Every row belongs to one group in each of 3 separate groupings. Each group adds its own fixed numbers to the row, and there is some noise. The rows also spread widely along 14 directions, which tell nothing about the answers.
Some rows, each with its group in each grouping after it:
[ -9 -12  25  17  22  -8  21 -13  -2  39   2   1  -7   3  14 -17  -3  21
   4 -14   2  15   4   2 -21   4  -2  12  -6  -7 -17  -4 -12] -> (1) N Guril
[ 17   9  -1 -24 -19 -12 -16   4   4 -16 -10   5   2   0   8  -7 -14  19
  -4  -4  -6  28 -10   4  -4   7  11 -10  -5   7  -2  -8  16] -> (5) X puvol
[ 12  10  -9   1  13  -8  17  24 -19  14  21   5  15   3 -14  10  29  16
 -21   5  -9   6  21   5 -30   0 -20  29   5  16 -18  16  -8] -> (2) G ran
[ 12 -14   5  16 -10   0  -3  14   2  23  -6  -7  15  -6  12  -7   5  17
  -3  11   5  27  -4   0 -14  -2  -2  20   3   4 -21   1  -7] -> (0) G ran
[  1   7  32  -2   3   8   3  -9  24  21   7 -13  -7  18  18 -29  -2 -13
  -5  -5   5   6 -12 -10  -1  -5   5  -3   6  -1  16  17 -14] -> (4) X puvol
[  9  -8   2  21 -10  -2   1   0   5  -5  -9  11  24 -40 -11  -3  10   5
   8  -2 -18   0 -10  -6   3  -4   2   6  16  -2 -18 -10 -14] -> (3) N bidol
[-11  -8  21  12 -25  21  15   8  12  30  11 -14  15   6  -7   0 -10 -30
  14  10 -23 -10  10  -4  -3 -29   4   5  17   4   9  26  22] -> (1) X Guril
[-38 -22  -2  18   6   3  -7  24   5  10  13 -36 -23  25  24  10  15  -3
  19  32  13 -20   8  37   4 -17  -5  24  -3   9  -9   8 -10] -> (4) G bidol
[  9  -8  22  13  -3   7   1  -8   6  23 -24  -7  16 -22  13   3 -18  10
  -6  -2   4  18  -2 -14  -5 -10  25  -1 -12 -17  -1  14   7] -> (0) N puvol
[ -5   2  27   7  36  -7  10 -57   6 -10  -3 -25 -19  -3  13  -4  -9  -3
 -11 -33   0 -16   1  -8  18 -21  30 -31  -1 -28  12  35 -16] -> (5) X ran
[-17  10  -2  -4   3  13 -11   9  20   3  22   5 -13 -16   6 -10  30 -14
   4  22   0 -47 -26  12  14   3 -16   8  19  -6  17 -19 -36] -> (3) G Guril
[ -4 -13  12 -14  -3  25  -6  -9   8  -9  22  -1  -6  16 -20 -18   9  -2
  -1  19   9 -13 -16   1  12  23   2 -18  31  12   0  10 -21] -> (2) X ran
[ 16  21 -13 -48 -22  -7 -16  10  -2  -5  10  22  -9 -10   8 -19  -6   8
  -3  20 -13  36 -19 -19 -21 -27  19  -8  22   9  -5 -26 -10] -> (1) N puvol
[  2   9  22  32  -7   2  -5   3   6  27   2 -21  12 -16  18   1 -19   8
   3  -6 -23   2   2  -6   4 -22 -12  25  -2 -23  20  13  -4] -> (3) X Guril
[ 18 -28  -2  16  -6  12  24  25   8  38 -24  22  11   4  15   1   6   5
  -1  15  25  18   7  -6 -22  11  28  15 -26 -13 -14  -7  20] -> (2) N bidol
[-32 -19  40  17  13   8  -9 -23  18  10  -3 -47  20 -18   7 -17  10   8
   1 -16   5 -19   0  39  28  30 -19  -8   5   1 -17  39  17] -> (1) N ran
[-18   3  -2  -5 -11  14 -30  25  20  22   6 -30 -10 -10  39  -5   8  -4
   2  37  11 -10 -16  12  12 -19   0  18   1 -15  13  -4  -6] -> (3) N ran
[  2 -33 -27 -23 -33  16 -27  31   4 -15 -15   5   0   2  11   3  -6  27
  10  44  22  14 -16  19  11  15  18  -6  -5   2 -22 -21  24] -> (3) X ran
[-12   7   4  14   6  16  -8   3  -5  16  17  -2   2 -31   3  15  -8   5
  -2  17 -12 -22  -4  -7   6 -25  -7  22   3 -22   9   2 -27] -> (0) G puvol
[ 10 -23 -13   1 -20 -15   8  22   8   8  -3  12 -20  33  26 -18  -8   8
  22  -1  -8  34   4   3 -11 -23  13   3   2  -5 -17 -19  12] -> (4) X Guril
[  5  -3  41  -8  20  44  15 -30  10  27   8 -13  11   9 -22 -30  17 -10
 -42  10  37  -3 -11  -9   3  29   9 -18  21   4   3  62  -8] -> (1) X ran
[ -7  -3   2  13 -11  -8  -1  17  27  29  10 -21 -27  32  52 -17   1 -27
  19   9  -8  23   2  -7  -4 -57  13  10  14 -10   9   7   2] -> (0) N bidol
[ 11 -18  -6  30  -4 -15  17   9  11 -14   1  -8  11   5  -1 -12  26  -9
   2 -11 -17   6  20  14  10 -11  -7   2  21   0 -17  29   7] -> (1) X bidol
[ 10  11  -2  -4   4  -1  38  16 -11  43  27  41  14   1 -17  -4   6   2
  -4  -6 -19  19  13 -20 -41 -12  -4  19  10  13 -28  -9   7] -> (2) N bidol
[  2  12  -9 -13 -13  -3 -10  19  17   3  27  15 -31  33  34 -34   0 -15
   2   5 -14  17  -8   0  10 -19  -5  -2  21  -9  21  -6   0] -> (1) X bidol
[ 28   7  -4  26  -6   4  -7  16  18   6   2  11  13 -30  15 -25  20  -1
 -22  -1  -6  13 -10 -13  14  -6  -9  18  24 -30   6  10 -15] -> (0) N bidol
[  8   7  -8  -5  -6   2 -19   7 -11 -17  15  21   6 -17  -3 -13  -4  27
 -10  -2 -20  20  -4   7  13   7  -9   1  21  -6  -7   2   0] -> (1) N bidol
[ -7  10   2 -23  -5   9   2   3  -2   1 -11  -5  16 -30 -10  19  -8   2
   1   9  -9 -21  -7   3  -1  -6  16  -9 -11   5  -6   0  27] -> (0) X Guril
[  2 -26  11  12 -14  22   8  -2 -13 -12  -5   7  11   0 -36  11  -8   4
  11  11 -12 -13   5   8   7  13  13  -9  10  10   6  10   0] -> (1) X Guril
[ 17  -2  10   4  -2  14   7  -3  10  21  -8 -21  -6  11  12 -10  11  -5
 -21  21  24  23  -2 -18 -18 -25  23   4   6 -10  -2  30  -4] -> (5) X Guril
[ 13  13   3 -15 -34  17 -17  21  10   1   0  11  22  -4  -4  -9  -1 -12
 -14   9 -12   9  -3   7  12   6   4   1  10  10   6  21  36] -> (4) G bidol

New rows, each followed by its group in each grouping:
[ -5 -23  -2  22 -12   1  -2  21   5  -2  14 -13   0  27   5  -4  15  -3
  11  12 -12  11  18  21   5  -5  -6  11  19   9  -7  26   8] -> (2) N bidol
[-14 -22  22  13  -1  -4  -3 -10   6   8  -3 -24 -10  14  19 -17  -2   9
  15  -6  -3  14   6  21   3  -1   4  -4   9  -2  -5  19   4] -> (1) N Guril
[ 15   0   6  11 -22   1   1  17   6  -1  12  -6  21   6 -15 -18  12  -4
  -1   4 -19  28   3   1  -8  -7 -14  13  35  26 -21  23   3] -> (4) X bidol
[  1   3 -16  -9  -4 -17   4  15  17   4   2  11  -5  -7  23  -6  15  -8
   4   1  -6  -5  -1   4  -3 -14   8   0  -2  -7 -13 -15   7] -> (2) G bidol
[ 45  10 -37 -51 -26 -17  -1  23  10 -29 -16  63   0  -1   8 -12  12   0
 -16 -11  -6  18  -6  -6  -3  15  31 -26 -16  -6  11 -30  30] -> (2) G puvol
[ -2 -27   6  14   1  24   6  -1  10  16  -1 -15  -4  13   7  -9  21 -10
 -16  25  30  12   7   1   1  -9  20  -3  16  -5 -25  40  12] -> (5) N bidol
[ 19  10   0  -8   1 -29   9   5   7   8   2  29  13 -20   5 -21   6  21
   9 -31 -24  14 -11  -2 -16  15  -8   2  -2   0 -13 -40 -15] -> (2) N ran
[  0  -4  18  17   4   1   0  -1  13  31  -5   0 -15  -1  38 -23 -12   8
   1   2  11  26 -13 -13  -7 -17  15  14  -2 -23  -1 -11 -22] -> (4) N bidol
[-19 -42 -31   4  15   2  10  32 -33 -12  17  30 -10  13 -15  21  11  45
  13  24   0  -4  23  34  -5  19 -11  19  -7   4 -35 -17   2] -> (1) N puvol
[  1   3  36   6  -6  26  -1 -14   7  40  11 -13  14   0   6 -14 -12  -5
 -20   7   5  22  -1 -15  -4  -9   1   4  16  -4  -5  45   9] -> (0) G puvol
[-32 -21  -1   8   1  22  -9  30 -13 -13  21  -3   8  -4 -31  17  20  13
  15  32  -9 -39   4  41  11  36 -30  22   6  22   5  -4 -17] -> (1) N puvol
[ -5  18   5   1  -3   8   3  12 -10  14  21   7   7 -11  -8   2   0  -4
  -1   4 -28   2   8  -2  -6 -15  -9  14  14   6   7   9  -1] -> (1) N bidol
[-36 -33   0   3  27  -3  28  -2   1  42  18 -15 -43  34  27  -4  15   9
  18  28  29  11  10   7 -38 -33  15  12   1   1 -48  -8 -13] -> (5) N Guril
[  7  -4  38   7  -8  10  15 -31  29  13  -6 -11  29 -37 -24 -30  10 -29
   8  -5  -2  -4 -34 -31  -7  -9  12 -20  46  22 -32   8 -30] -> (0) X bidol
[ -5 -17   6   8 -21   2  29  21  36  70   5  23 -19  32  50 -11 -18 -38
  21   5  -3   5  10 -16 -18 -42  26  10 -24 -32   8 -18  29] -> (2) G puvol
[ -7  12 -20 -15  -2   5 -10  27  18  22  26   7  -6 -32  27 -26  11  12
  -9  36   6  11 -26  -8  -5 -23 -14  23  25 -21 -35 -30 -16] -> (1) X bidol
[ 34  -4 -14 -15 -14  18  20  17   8   1 -13  17  19  -8 -19  -1  29 -17
 -22  19  12   2  -5 -16 -10  -3  27  -9   9   1  -2  17  19] -> (0) X Guril
[ 10  10  16  -9   5  17  18  -8  -2  16  -7  30  25 -37 -25  11  -5  -2
 -10  -6  -8 -21  -6 -19  -7  14  20  -5 -13  -9  14  -5   0] -> (2) N puvol
[  2 -30  15  13   5  38  21  -2   4  38   1  19   8   9  -5  -7  -6   8
 -10  16  30  -4  -3 -11  -3  17  13   0  -6 -15 -13  11   4] -> (3) X ran
[ 15  -6  28  15  -6  -5   0 -29   9  -5 -26  -7  19 -30  -6 -11  -4   6
   6 -24 -12   9 -14  -9   4   4  21 -18  11   0  -3   7 -12] -> (0) N Guril
[ 21   4   4   3 -10   5  -2  13  24  11  -3  10   7 -20  11 -16   9  -3
  -4   3  -1  -9 -24 -14   4   6   3   7   3 -22  20 -22 -28] -> (2) X ran
[  6  -3  13   3  13  24  31  15   7  43  -3 -11   9   7   5   6  11 -15
 -25  21  26   3  14 -17 -25 -20  23  16 -16  -7  -3  36  14] -> (4) X puvol
[  2   9 -12  -6   1  33   7  17  -5 -18  29  12  -6   5 -37  11  31 -28
 -16  30 -10 -43   1  -2  10  -7   1   3  27   3  35  21 -14] -> (5) X Guril
[  5  -6  14  -8 -27  25 -30  -3   6   8  -8  19   6 -22  15  -8 -39  21
  -8   7  -4  17 -15  -2  25  13  13  -8  -6 -32  10  -1  26] -> (5) N puvol
[ 19   3 -12 -12 -18  21 -13  32  -4   4  -1  -4  13  -1   2   6   5  16
 -21  31   8  18   0   7  -3   5   0  13   4   0   0  21  27] -> (0) X Guril
[ 30  17 -21   0 -23  -1 -14  25   0 -13  17  38   3  -8  -2 -20   8   8
 -13   1 -27  29  -6  -8   4  -5 -12  12  29  -6   5  -8  -2] -> (5) N bidol
[-12 -11   7  30  32  -2  14 -13 -14  -4  -1  12  -6 -24   2  13 -16  27
   6 -19 -10 -24   4   4  14  -3   6  10 -15 -29  -3  -9 -25] -> (4) X bidol
[-34   5 -10 -25   9  -4  -5   4   7  28  37  14 -23  -3  32 -16 -15   8
  13  -1 -20  -5  -2  10   7 -29  -8   1  10 -24 -23 -24  17] -> (1) N ran
[ 21  32   6 -44 -12 -24   7   4  10  19  -7  19  12 -17  15 -26 -10  15
   1 -21 -13  32 -22 -11 -29   7   4  -7 -12  17  -9 -39   5] -> (1) X ran
[ -1  -3   4 -20 -13 -16 -22 -10   4 -13  10 -15   0  -4   8 -33  15  27
  -2   3  -5  37 -10  19  -4   4 -15  -8  33  17 -43   8   1] -> (1) G Guril
[ 24   7 -12  20  17 -18  15  10  -6  -9  -8  -5 -13  -5  15   3  22  13
 -15  -5  -4   6  13  -8 -11 -28  10  18  -3 -24  21   7 -32] -> (1) X Guril
[ 18   4  31  -7   4  -4  12 -12   3  21 -29 -12   2  10  14  -6 -16   6
  -4 -13  15  22  -6 -11 -21   5  32  -7 -29  10  15   2  -6] -> (4) X ran
[ 28 -12  40  21   9  -3  26 -39   1  13 -32  -1  38 -26 -21 -13   7   8
  -8 -35   5  17  -5 -18 -16  18  22 -18  -1  11 -21  23 -13] -> (3) N ran
[ 18   9  12  -4 -11   4  17   1  10  46   0  23   1  -7  13 -21  -1  -9
  -5   2  -4  19  -9 -23 -27 -17  12  10   2 -11   4 -13 -10] -> (1) G Guril
[-14   3   3  -3   6   1  -4 -26   4  -7  20  -9  -7  -8   0  -1  -1 -10
  -6  -7 -20 -16  11   4  16 -37   9 -18  23 -17 -12  34  17] -> (5) G Guril
[ -2 -17   8  -8  -6  35   7 -12   6  20  13  42  12 -27 -17 -18 -10  -1
 -11  14   0  -7 -11 -18  13   3  15 -14  24 -28 -17   5  10] -> (1) N puvol
[  2   5 -22 -11  -1 -21  15  20   1 -17  16  18 -24  22   5  -6  21  -9
  15  -8 -26  -8   7  11  -5 -17  -2  -3   7   3  16 -18  -8] -> (1) X Guril
[-23  -9  12  24  12 -10   9   5   6  13   9  -5   2 -31  -2   2   5  11
  29   4 -17 -19 -13   2 -13 -13 -11  27   8   2 -17 -37 -52] -> (4) N puvol
[ 12   7  10   8 -18  14   1   8   9  18  -2  16  20 -35  -7  -3 -10   3
  -1   2 -15 -10 -16 -10  -2   3  -5  14   1 -16   9 -20  -3] -> (5) X Guril
[ 23  22 -12 -41  -9 -17   5   1   2   3   5   9  -9   8  11 -15   4  -2
  -2   4  -4  33 -16 -29 -31 -34  23 -13  11  16 -14 -19  -9] -> (3) X ran
[ 41  11  11  -5 -32 -37  -8  -5   0 -13  -2  32  22  -8  -8 -33  -8  31
  11 -46 -43  54 -11  -2 -19  25 -20  -4  19  22 -16 -26  -8] -> (2) G Guril
[ 21   1  39  -5  -5  20   5 -26  19  18 -31 -20  18  -9   4 -14   4 -17
 -22  -2  25  11 -10 -17  -3  11  43 -20  -4   2  12  40   9] -> (2) N bidol
[ 13   3  15 -26  -6  18  17  -6   9  19 -11   2  17 -12 -16  -4   5  -7
  -9  13  14   0 -12 -16 -22   6  26 -13  -3  11  -9   5   9] -> (2) X Guril
[  7  55  16 -21  19 -34  24  -5  -5  10  14  12   2  18  11   1   1 -13
 -15 -58 -40  -3  25  10 -15   4  -6  -4 -30  17  36  22  28] -> (2) G bidol
[  2  12  -3  -8  -3   2  -7  10   7  22  17  13  -7   0  26 -18  -2  12
  -8  -1  -9  17  -2   0  -1 -14  -8  10   7 -21  -3  -1  15] -> (3) N Guril
[ 32   1 -22  -6  -7 -20  17  26   1  -5   5  27  17 -10 -13 -15  23  15
  -6  -7 -16  26   0  -8 -23  -8  -6  11  15  15 -34 -18  -6] -> (4) X ran
[ 34   9  12   7  13 -25   6 -20  28  -2  -4  12  15 -38   7 -49  32  21
 -18 -31   8  18 -38 -18  -3  21 -17  -4  25 -12 -28 -22 -52] -> (3) X ran
[  5  -9 -26 -13 -16 -11  29  37   1  31   1  88  -5  -6   9  -1 -24  10
  34 -18 -31  -6   0  -2 -16   2  11   9 -29 -19  -5 -83  26] -> (4) N Guril
[ -6   1  -3  -1  15 -15   9   5   6  13  23 -10  -8   1  16 -15  12  13
  -3   1  -4  17   5  -5 -16 -35  -8  15  18  -5 -37   6 -12] -> (4) X puvol
[  7   4  14 -15   0  18   5  -6  -5   2  -5   0   6  -3 -17  -6  14 -10
 -14  15   9   7  -4  -8  -9   2  23 -12  12  19   4  23  -5] -> (1) N bidol
[-13 -21  40  41  11   7  -1 -31  21 -11  -5 -35  17 -12  -4 -18   7   1
   6 -25  -1 -13  -8  18  31  24 -14 -11  23  -1 -11  39 -14] -> (0) X bidol
[  0 -25  -5  13   4   9  27  13  -1  18   9  19   3  10  -7  -1   2  -2
   8   3  -2  -4  14  -1  -7 -14  10   8   1  -8 -22   1  10] -> (4) X ran
[ 17   0   1   6  -7 -17  -4   3  -1  -6  -8   1  12 -12   8  -4   3  16
  -1  -8  -9  22   0   3  -7   3   3   5   0   3 -10  -2  -5] -> (2) G bidol
[-10  19  36   2 -10   3  -9 -13  16   9   0 -35  16 -27   1  -1 -18 -18
   9  -5 -25 -16 -11  -6   9 -22   2   1   8   2  16  18  -9] -> (4) X puvol
[-20 -11  -8 -12   0  20 -16   5 -10  -5  14  -9  11 -24 -10  12   3  19
  -7  31   3  -7   3  13  11   0   4   1  15  -1 -35  20  18] -> (2) N bidol
[-17  10  15   0  -6 -13   3   5  10  21  19 -15   1  13  14  -6   3 -10
   8  -8 -21   5  10  16 -11 -12 -19  12   2  15  -2  11  13] -> (5) G puvol
[ 19  -8   3  14 -20  26   3  18  12  38   5 -13   6  22  20  -9  15 -26
 -25  29  13  19  16 -14  -6 -37  16  13  10 -15  11  51  19] -> (3) G ran
[ 34  11   4   6  -4 -25  -3  -4   5 -16 -19 -12  22 -31   7  -2   1  22
 -14 -16 -13  26   0 -15  -9 -11  11   0  -2 -12  -5  10  -8] -> (2) X puvol
[-12 -10 -27  -6   6 -18  -9  11   4 -15  16  16 -17 -14  17  -4  11  19
  11  -3 -18 -13   2  18  12 -11  -4  -1   9 -29 -18 -25   1] -> (2) N Guril
[ -1  11  10  -5 -10  12  18  17  -3  32   0   9   4  -2  -5  13   0 -21
   8  11 -16 -14   7  -6 -23 -16  15  14  -9   5  33  -6   3] -> (1) N Guril
[ -8   3  13 -29 -28   2 -11  -4  -8  -3   8 -16   6   3 -18  -3 -13  -8
  23  12 -29  17  -4   2 -12 -21  17 -18  30  43 -15   4   4] -> (1) N ran
[-13   9   7  11  30 -18  20  -3  -3  31   7   3 -14  11  37   2  -2   9
   0 -25  -6   6  18   6  -9 -17   3  10 -28 -16  -2   5  12] -> (3) N bidol
[ 27  -5 -25   6   1  12  30  42 -14  19   3  37  -8  17  -6  16  19   2
 -10  37  16   9   4 -28 -38 -15  16  32 -13  -2  13 -21 -30] -> (3) X puvol
[-24  11  18 -18   5 -10  -2   4  16  21  16 -32  -6  20  27 -16  -3  -3
   6 -12  -7   0   3  24   2  -8 -13   0  -2  12  -9  16  27] -> (4) X ran
[  6 -15  29  21 -20  11 -42 -23   7  -9 -15 -43  10 -23  16 -21  -8  25
 -11   9   5  23 -11  11  27   4  -1  -3  25 -19  -2  39  -9] -> (1) G Guril
[-10   4  11 -16 -13   1  -2  -2  32  46  28  -5  -3 -10  30 -33  -5 -15
   5   5 -12  16 -12 -18  -9 -45   3  -1  33 -18 -33  -3  12] -> (2) N ran
[  4 -18  20  44 -16 -14  19  -3  35  21  -9 -13   8  -5  19 -16  17 -38
  20 -16 -17  -1   1  -1   0 -31   6   5  14  -4  -4   7  -8] -> (5) G bidol
[ -9 -17 -12  15  26   2  25  24 -34  12  32  29   4  19 -26  19  14  39
   0  -2 -10  -7  31  22 -19  28 -25  27  -7   9 -19   0  -3] -> (2) N ran
[-26 -27  14   1  -8  20  23   1  16  33  -3  23   1 -13  -8  -5  -8 -23
  35  14  -2 -29 -13  -1  -2  -2  22  -8   1   1 -12 -34   0] -> (1) N bidol
[ -2  10  13   3 -12   0  -2   7   8  12   3   5  -4  -8  11  -6 -22  -2
  20   0 -19  -2 -18 -11  -3 -16   6   7   0   0  17 -25 -21] -> (4) X bidol
[ 21  34  33  -8  -8 -19  31 -13  29  48   0   7  15 -25   4 -37  15 -36
   5 -25 -23  16 -21 -39 -40 -34   8   3  22  10   5 -18 -31] -> (1) N Guril
[ -4  21  18  -5  -2  -1  14  -7 -19  23  18  -2  26 -25 -27  14 -25  11
   4  -7 -38   4   7 -12 -27 -21 -10  11   6  21 -22   2   7] -> (5) X ran
[ 12   5   4  10  -4  -6 -15 -17  -4 -17  -3  -8  11 -33  -2  -4   2  16
  -7 -12 -22  10  -2  -4  11 -18   4  -5  21 -15  -2  18 -10] -> (3) N Guril
[  1  -6  31   0 -13  48 -49 -16  -2   1 -30 -58  -4  -6  23   6 -24  14
 -31  49  42  26 -12  -1  19  -5  42  -5  -5 -15  27  61   7] -> (5) N bidol
[  5  32  18  -3   9   9   9  -4   1  16  26  11  -5  19  -2 -13  10 -23
 -15 -13 -17  -1   4 -10  -1  -6  -6   0  12   8  38  29  -6] -> (3) N bidol
[ -6   0  33  20   5  36   5  -5  17  21   1 -17  14  -9  -7  -6  11 -19
 -10  15  18 -31 -18  -1  15  22  -1   3   0  -1  25  26 -17] -> (3) X bidol
[ -2 -14  14   5  -6  -4  14 -22   5  23  18   2 -12  25  11 -21 -11 -10
  13  -7 -13  36   8 -22 -14 -45  17 -13  28   0 -28  20   4] -> (3) N puvol
[-19  -2   9  -9 -15  16 -25 -13  -6  -2  10 -30  -9  -7   2   8 -12   2
   1  31  -6   3  -3   5   3 -32  14  -3  21   5 -12  21   5] -> (5) G Guril
[ -4   0   1 -20 -26   7 -26   1  12 -13  -3   7  -1  -6  12  -5 -19   3
   5   3 -15   7  -5  13  22   1  14 -18   3  -9   9   5  35] -> (5) N puvol
[ -9  30   2 -24  43   2  22 -20 -12  10  30  46  -1 -20 -14 -10   4  10
 -24 -42 -24 -29  11   2   4   6  -8  -7  -3 -21  -3   7  20] -> (4) N Guril
[ 20  -3  27  22  -4   7  -8 -16  -7  -5 -14 -16  10 -12  -7  -3 -12  22
 -13  -6  -2  16  -5  -8   2   7   6   2   2 -12  14  23 -20] -> (5) X Guril
[ 23  15 -10  -8 -18 -16  10  14   0  21   4  55  12 -32   4 -14 -13  19
   5 -22 -38  26  -5 -17 -21 -13  -3  12   1 -19 -12 -47   9] -> (5) N Guril
